The rows are grouped in 4 different ways at once. Each group adds its own fixed numbers to the row, and there is some noise. The rows also spread widely along 12 directions, which tell nothing about the answers.
In the rows, zero is written as 128.
Some rows, each with its group in each grouping after it:
[114 142 187 142 142 126 158  78 138  86 176 110 133 139 131 143 133 144
 113  90 122 136  95 116 129] : (1) K_237 K_143 W
[125 201 122 143 134 169 122 118 106  94 132 108 110 159 134 104  90 105
 132  79 129  88 103  96 132] : (0) K_495 K_942 F
[135  84 148 115 102  83 122  45 146 109 115  93  56  98 152 153 124 170
 126 161 186  51 127 123 173] : (2) K_582 K_686 F
[152 122  69 143  84 157 216 130 102 175 149 159 159 134 120  88 184 201
  84  71 152 109  68 139 126] : (4) K_237 K_251 W
[166 114 124  64 110  75 126 131 102 140  66 118 104 104 112 121 103 146
 115 151 100 135 177 130 189] : (4) K_527 K_143 A
[ 83 120 131 106 115 120 116 109 166 107 150 117 108  99 132 130 110 120
 167  89 172 142 122 137  84] : (3) K_886 K_942 K
[119 141 111 102 128 144 174  76 127  97 147 149 103 124 155  99 188 151
 119 122  94 100 111 124 136] : (0) K_495 K_686 K
[165 120  97 103  96 172 175  97 118 146 130 122 156 115 161 121 190 169
 143  86 106  80 121 177 109] : (5) K_527 K_251 A
[130  94 134 128 116 109 156 134 121 173 114 106 166  93 119 136 127 129
  99  89 146 159 135 133 123] : (3) K_886 K_143 F
[181 112 150  98 147 150  65 134  96 114  98  68 150 124 109 141  79 107
 137 147 102  85 152 128 139] : (5) K_582 K_143 K
[149 122 128 104 122 186 145 137 124 105 142 116 172 125 128 123 153 122
 153  91  77 130 153 162  97] : (1) K_495 K_251 W
[146 152 140 124 138 137 187  99 125 165 129 165 196 125 112 148 187 102
 101  64  82 132 163 119 142] : (2) K_886 K_251 W
[139  40 103  86 108 105 109 122 131 171  79 105 121  74 131 123 156 133
 112 161 151  94 175 142 136] : (5) K_886 K_143 K
[156 108  91 110 108 160 125  89 107 109 120 104 107 106 146 112 155 142
 150 100 137  73 131 125 126] : (5) K_495 K_143 F
[118 127 103 108 102 144 159 147 141 144 146 151 147 138 110 108 147 141
 117 120 139 114 143 150 109] : (4) K_886 K_942 K
[123 165  56  99 127 158  94 122 114 137 139 152 115 120 116  97 150 129
 118  97 158 104  59  95 104] : (4) K_495 K_143 K
[134 134 118 113 145 154 148 121 100 114 123 116 143 116 133 103 158 104
 120 102  84 132 151 114 128] : (3) K_886 K_143 F
[102 101  81 133 111 162 141 143 117 112 114 122 101 127 130  58 147 116
 120 129 149  87 144  98 123] : (0) K_582 K_251 K
[157  85 141 112 103 110 142 122 116 109 132 120 144 111  90 130 112 165
 134 120 137 141 135 134 142] : (4) K_495 K_251 K
[130 136  99 127 137 160 144 137  99 131 134 131 145 136 111  93 166 111
  93 124 109 111 133 118 123] : (4) K_886 K_942 F
[118 120  72  73  93 130 125 102 143 140  93 111  77  68 171 117 137 137
 180  72 156 123 130 143 104] : (1) K_527 K_686 W
[131 120 133  87 109  99 114  94 157 149 131 161 134 117 100 178 144 110
 112 119 165 107 159 119 149] : (1) K_237 K_143 F
[ 85  75  98  98 114 124 121 133 157 106 158 170 135 111  76 109 179  83
 133 127 159 145 201 103 109] : (4) K_886 K_143 K
[131 160 129  82 109 106 118 113 159 185 104 147 150 109 123 177 102 100
 132  79 155 116 144 135 129] : (0) K_886 K_686 K
[159 118  99 106 113 140 133  86 113 118 138 143 129 109 115 129 171 139
 139  87 131  99 133 109 136] : (4) K_495 K_143 W
[163 153 160 108 110 125 153 103 130 144 107 102 144 125 142 164  87 135
 152  75 114 101 159 153 139] : (3) K_886 K_942 W
[124  89  57  80 104 138 130 157 119 143 124 168 150  86  90 100 166 110
 147  97 131 171 164 129 101] : (0) K_582 K_686 K
[144  83 137 109 113 125 161 158 109 147  77  78 138  99 143  97 116 139
 129 143  93 136 194 163 123] : (4) K_582 K_942 K
[187  88 150 120 115 142 123  79 111 143 130  83 162  94 129 175 132 147
 136 106 143  65 117 146 126] : (3) K_886 K_686 K
[114 116 161 151 140  92 226  78 116 127 135 151 152 106 116 113 190 129
  87  65  92 186 151  93 156] : (4) K_886 K_251 W
[158 131 127  90 101 122 152  78 133 132 130 133 137  94 144 155 149 138
 178  49 124 125 158 140 121] : (4) K_237 K_143 W
[157 140  98  65 140 141  63 117 119 108 180 143 146 121  88 151 134 167
 134 126 134 129  36 148 110] : (4) K_886 K_143 W
[134 157 125  90 137 174  81 151 145 161 135  87 171 122 147 156 108 122
 135 100 126 117  73 173  70] : (1) K_527 K_143 W
[148 148 154 111 122 181 130 120 137 127 170 116 196 145 131 158 150 116
 142  95 100  91 136 173  95] : (0) K_886 K_143 A
[132 128 163 138 106 102 175 116 143 152 152 134 166 134  98 151 115 149
 104  78 155 150 129 125 133] : (4) K_582 K_143 W
[128  94  97 113  96 107 169 128 119 100 163 178 146 132  47 117 144 140
 112  94 153 176 151 104 152] : (5) K_527 K_686 F

New rows, each followed by its group in each grouping:
[118 149 128 103 105 141 126  80 182 155 161 145 138 126 151 174 160 130
 142  85 175  69 116 149 102] : (2) K_237 K_143 W
[153 143 143  92 121 120 141  99 133 128 139 141 148 123 117 147 127 162
 133 114 119 125  99 144 132] : (4) K_582 K_251 K
[141  94 110 108 117 153  95 140 118 128 134  88 128 116 125 122 127 158
 103 157 150  96  85 152 114] : (1) K_495 K_143 F
[158 174 108  79 119 148 123 132 122 121 134 167 171 138  84 148 122  96
 149  62  98 150 167 121 130] : (5) K_495 K_143 F
[141  94 125 135 101 129 149 117 117 110 167 133 167 113  80 137 143 125
 144  65 163 154 153 115 112] : (4) K_237 K_143 F
[151 166 106  86 140 133 114 101  99 121  99 125 108 108 137 122 124 118
 133  96  98 122 117 102 148] : (3) K_495 K_143 F
[126 189 178 132 153 167 147 107 141 138 155 116 185 158 138 153 130  90
 108  86  97  94 123 122 110] : (3) K_886 K_143 K
[135  63 126 121 108 136 106  96 132 109 139  91 131  85 123 131 141 139
 160 113 176  94 125 135 100] : (4) K_886 K_251 K
[158  85 104  67 109 115 113 125 123 126 138 143 165  85  82 145 133 142
 161  87 131 173 142 151 112] : (5) K_886 K_143 K
[159 154 131  93 124 138 134  92 127 151 148 114 161  99 153 164 143 174
 136  83 115 131  60 174 104] : (2) K_495 K_143 F
[138 156 133  76 120 147 128 129 137 134 137 126 164 111 136 149 132 126
 155  85  90 154 132 169  95] : (3) K_495 K_143 A
[134 113 171 132 115 109 160 124 123 109 115  87 115 137 128 116  91 153
 107 129 122 119 154 124 159] : (4) K_495 K_143 W
[149 121 152 165 118 140 190 108 103 158 133  82 180  99 144 130 146 145
 110  48 126 147 111 133 106] : (4) K_495 K_143 F
[140 145 138 147 128 181 141 108 107  82 158 105 148 149 120 114 117 114
 148  77 131  87 118 103 114] : (3) K_237 K_251 K
[158 103 124 122 116 144  94 154 114 138 142 106 175 135  80 148  95 128
 116 103 162 110 113 127 125] : (0) K_527 K_143 W
[102 135 103  70 157 106  80  97 139 120 140 167 112  98 106 130 171 122
 105 147 124 154  68 114 123] : (3) K_582 K_251 A
[120 202 125  81 137 165 112 154 134 124 126 110 141 137 147 124  91 115
 138  95  90 150 101 156  97] : (1) K_495 K_143 F
[135 128 130 112 144 152 114 130 131 133 166 136 173 138 100 133 152 148
  91 151 126 114  64 144 104] : (4) K_582 K_251 K
[153 106  80  97  99 135 132 102 106 112 122 134  97 103 119 111 151 153
 151  96 140 105 132 125 136] : (1) K_237 K_942 W
[155 110 120  93 140 150  67 120 108 126 128  97 140 108 116 141 142 124
 113 150 120  91 100 142 120] : (1) K_886 K_143 A
[154 115  80  87 122 144 140 154 100 127 131 163 138 148  86  91 167 154
  79 162  94 112 135 124 159] : (4) K_495 K_143 W
[159 130  88  66 104 147  64 145 135 150 108 127 140 118 112 151 113 111
 146 133 150  83 150 147 117] : (4) K_495 K_143 F
[199 146 108  95 120 132 146 132  49 126  86  88 137 103 130 107  95 166
 135  82  70 148 102 139 158] : (0) K_527 K_686 A
[172 107 140 112 120 117 134  89 107 150  99  75 132  81 151 151 121 155
 136  91 127 110 118 148 133] : (4) K_886 K_686 W
[140 158 136 103 129 171 158 141 129 109 159 133 178 151 114 127 124 128
 142  82  83 141 131 154 110] : (3) K_886 K_251 W
[162  72  93  84 101 129 128 140 112 119 158 139 155 108  80 118 137 191
 134 125 141 154  94 160 114] : (5) K_582 K_143 K
[126 170 120  89 126 131  82 103 144 137 115  95  99 110 169 145  86 145
 149  89 155  98  57 140 110] : (0) K_495 K_143 W
[154 132 138 148 126 143 198  91  99 150 117  98 138 117 160 111 164 156
  96  93 100 102 117 127 138] : (4) K_582 K_686 W
[ 83 141 133 132 112 141 149 117 165 135 119 100 104 130 163 115 126 102
 125 104 160  91 157 122 109] : (4) K_527 K_686 W
[115 150 193 118 148 143 148  77 157 102 172  91 156 122 162 157 132 143
 150  93 100 130  96 176  82] : (5) K_886 K_942 K
[114  94 121 124 128 148 105 119 129 128 117  76 117  98 153 119 147 112
 120 140 145  95 134 137  98] : (4) K_495 K_686 F
[142 108 140 117  99 128 166 114 133 136 171 133 159 132 107 142 154 174
  98 130 137 115 110 168 124] : (4) K_886 K_686 A
[137 111 126  82 138 169 106 131 138 126 140 117 164 125 134 133 163 113
 134 141  98  99 150 164  94] : (5) K_237 K_143 K
[131 122 140 135 107 139 145  71 133 100 123 116  96 126 140 125 135 121
 139 103 159  53 147  94 151] : (1) K_237 K_251 K
[156 112 103 119 103 154 160 144  89 125 129 131 167 118 105 103 150 116
 140  66 107 141 175 126 124] : (0) K_237 K_143 A
[138 108 138 143 121 142 167 131 110 117 161 121 165 145  93 108 131 155
  92 104 134 128 107 122 130] : (5) K_886 K_143 K
[ 99  60  96 103  71 140 132 138 168  80 181 166 142 116  69 120 151 116
 190  94 192 140 198 134  84] : (4) K_237 K_251 K
[150 116 124 119  98 102 153 117 134 177 121 148 145 127 100 139 124 171
  83 125 172 100  98 125 155] : (4) K_582 K_251 K
[103 175 124  37 115 124 129 109 190 124 140 161 110 130 155 151 137 131
 165 127 104 130 153 180 106] : (4) K_582 K_686 W
[136 161  99 117 138 127 136 108  90 106 141 142 114 127  99  99 132 138
 112  89 129 148  84  82 145] : (4) K_582 K_143 F
[118 149  98 128 146 156 130 137  99 131 125 122 146 114 118  91 146  99
 120  83 112 145 115 102 107] : (2) K_527 K_942 K
[110 123 148  74 117  90 118 111 157 132  89 101  94  90 165 131 114 147
 138 144 115 141 138 167 127] : (4) K_495 K_251 A
[104  71 106  90  84 109  89 167 170 112 161 145 120 146  60 138  89 145
 119 161 212 117 139 132 130] : (3) K_527 K_143 W
[158 144 133 104 138 144 172  94  95 124 103 109 146  93 164 109 159 133
 154  71  62 144 138 137 120] : (4) K_237 K_251 K
[177 161 119  93 134 163 137  97  97 125 116 113 154 120 143 133 142 120
 149  75  78 102 141 136 132] : (5) K_886 K_143 F
[110 111 140  80 139 123 132 163 150 144 132 138 167 129 103 128 134 120
  93 163  92 174 150 163 111] : (5) K_582 K_686 K
[151 145 106 102 118 100  84 103 109 158  64  98  81  97 130 140  81 121
 119 111 171  90 108  99 164] : (1) K_527 K_942 F
[147 124  83 113  89 136 150 132 121 172 105 128 129 114 128 117 119 159
 117  94 171 100  99 135 129] : (3) K_582 K_251 F
[108  43 137 115 136 132 109 143 137 117 138 115 155 104  90 119 161 110
  97 174 136 133 153 135 113] : (1) K_886 K_251 K
[150 124 121 100 109 146 160 116 136 147 174 170 198 131  93 153 171 140
 121  86 123 122 129 148 117] : (0) K_886 K_143 K
[ 95 126 145 148 176 185  86 179 105 106 134  47 153 138 132  90 109  78
  87 158 109 134 106 130  76] : (4) K_237 K_686 F
[144 140  97  69 116 147 114 143 141 159  98 140 140 134 135 133 133 122
 125 130 115  85 143 154 137] : (0) K_527 K_251 W
[134 152 135  76 142 102 102 125 137 195  95 130 157  86 133 165 122 118
 106 108 117 161 100 154 111] : (1) K_237 K_942 K
[157  88 162 144 134 142 153  90 104 143 133 106 180 109 116 147 194 106
  86 115 100  96 170 122 139] : (1) K_886 K_143 A
[162 153 137  99 131 129 120 105 120 139 128 124 138 137 121 147 112 164
 103 133 116  92  81 146 142] : (5) K_495 K_942 K
[137 140 185 142 124 132 137  72 150  93 183 128 140 165 100 175 116 139
 119 119 150  69 121 120 144] : (3) K_582 K_942 W
[125 171 131 117 125 180 168 118 144 147 164 133 184 135 149 142 163 109
 139  64 105 121 129 151  81] : (3) K_582 K_143 F
[156  53 198 138 105  92 147 104 146 148 135  97 183 108 101 188 119 149
 113 117 159 121 164 156 135] : (4) K_237 K_251 W
[128 129 111  90  97 107 134  82 152 140 134 179 136  91  96 167 152 105
 148  64 157 143 157 106 128] : (1) K_495 K_686 K
[106 139 134 132 132 172 156 179 125 141 150  91 175 144 149  96 125 141
  90 116 104 152  87 169  84] : (0) K_495 K_143 F
[148 110 128 126 108 151 115 145 114 105 152  95 140 150 106 121  94 163
 112 137 154  93  94 142 133] : (0) K_495 K_143 F
[138 147 125  62 139 126 117 122 142 156 109 146 158 110 128 145 157  96
 131 125  89 130 173 137 124] : (4) K_527 K_143 K
[145 178 178 113 155 117 117 108 116 115 119 103 137 139 124 152  73 110
 118  89 104 135 114 102 152] : (3) K_237 K_143 W
[136 160 142  65 160 102 121 106 119 118 111 129 120 105 135 135 122 134
 128 117  67 176 111 129 144] : (3) K_582 K_143 W
[146 133 152 119 115 166 136 126 106  45 147  96 124 155 114 102 110 120
 163 122  87 101 192 126 136] : (4) K_495 K_143 A
[ 88 149 136 146 142 129 139 130 131 159 108  87 144  94 150 117 103  98
 116  49 153 174  86 116  90] : (3) K_886 K_251 F
[161  93  69 126  80 149 176 118  91 147 113  95 113  93 159  75 128 223
 139  70 168 107  47 156 110] : (5) K_237 K_251 K
[125 109 164 139 132 120 143 119 135 129 144 110 156 133 107 140 115 153
  89 114 138 140  91 136 130] : (5) K_495 K_251 W
[135  84 104 119  74 122 112 125 151 150 140 127 134 112  98 153 125 144
 131 120 209  86 143 149 111] : (4) K_495 K_942 F
[144 122  83 117  85 146 163 137 116 144 117 139 123 135 125  92 127 173
 113 108 156  82 102 131 144] : (0) K_495 K_251 K
[155 130 137 134  72 146 157 103 149 127 157 131 139 155 111 153  96 174
 135  95 189  51 105 136 138] : (3) K_495 K_251 K
[ 95 149 142 125 149 172 139 174 132 129 149  77 158 142 150  91 107 136
  96 139 103 147  76 170  72] : (4) K_886 K_686 K
[106  77 163 127 114 125 148 124 150 104 150 106 143 117 116 128 131 128
 128 128 141 133 165 133 112] : (3) K_495 K_143 K
[149  59 126 128 142 149 125 167  84 157 108  66 187  87 130 108 145 126
 101 112 100 159 129 152  98] : (0) K_237 K_143 W
[143 150 146 124 143 123 148 150  93 122 126 110 155 130  99 104  94 141
 109 107  90 180 109 127 128] : (4) K_582 K_942 K
[117 131 147 116 140 139 121  88 129 105 146 103 134  99 139 139 159 113
 145  94 109 140 118 140  96] : (1) K_527 K_942 A
[113  84 135 116 119 136 147 177 135 128 147 114 180 121  99 114 128 135
 119 115 122 188 141 167  90] : (4) K_237 K_251 W
[126 148 131 118 143 132 118 109 111 101 126  88 102 119 143 106 104 144
 130 100 128 125  85 113 128] : (4) K_886 K_143 W
[144 124 180 118 145 122 146  89 120  91 136 101 142 118 129 141 133 141
 129 112  82 140 131 134 140] : (4) K_495 K_251 W
[ 96 109  80 135 101 146 180 132 124 140 158 142 149  91 123  88 173 135
 133  47 157 182 109 126  70] : (4) K_237 K_686 K
[173 150  80  62 104 141  98 110 117 130 129 147 123 115 115 147 120 155
 151 104 137 100  98 137 135] : (3) K_495 K_143 F
[ 92 163 119  95 122 163 128 136 159 130 106  96 103 133 183 106 117  92
 146 116 125  85 166 143 103] : (3) K_886 K_143 F
[172 109 135  90 124 160 144 155 102 130 131  96 181 112 123 121 127 159
 138 120  73 152 127 178 104] : (1) K_582 K_143 K
[141 120 125 129 106 176 152 124 114 127 144  76 130 125 166 110 139 173
 117 121 126  86  80 179  96] : (1) K_237 K_686 A
[144 141 102 103 132 166  98 122 110  98 132 105 110 136 123 109 121 123
 135 129 125  78 115 122 127] : (4) K_886 K_686 W
[176 115 109  83  91 138 116 136 129 144 152 133 178 119  96 167 103 178
 150  94 158 122  82 185 115] : (0) K_886 K_251 F
[110 131 100 189 130 187 187 124  91 146 142  93 143 125 160  54 183 139
  77  77 139  99  69  96  91] : (4) K_495 K_143 K
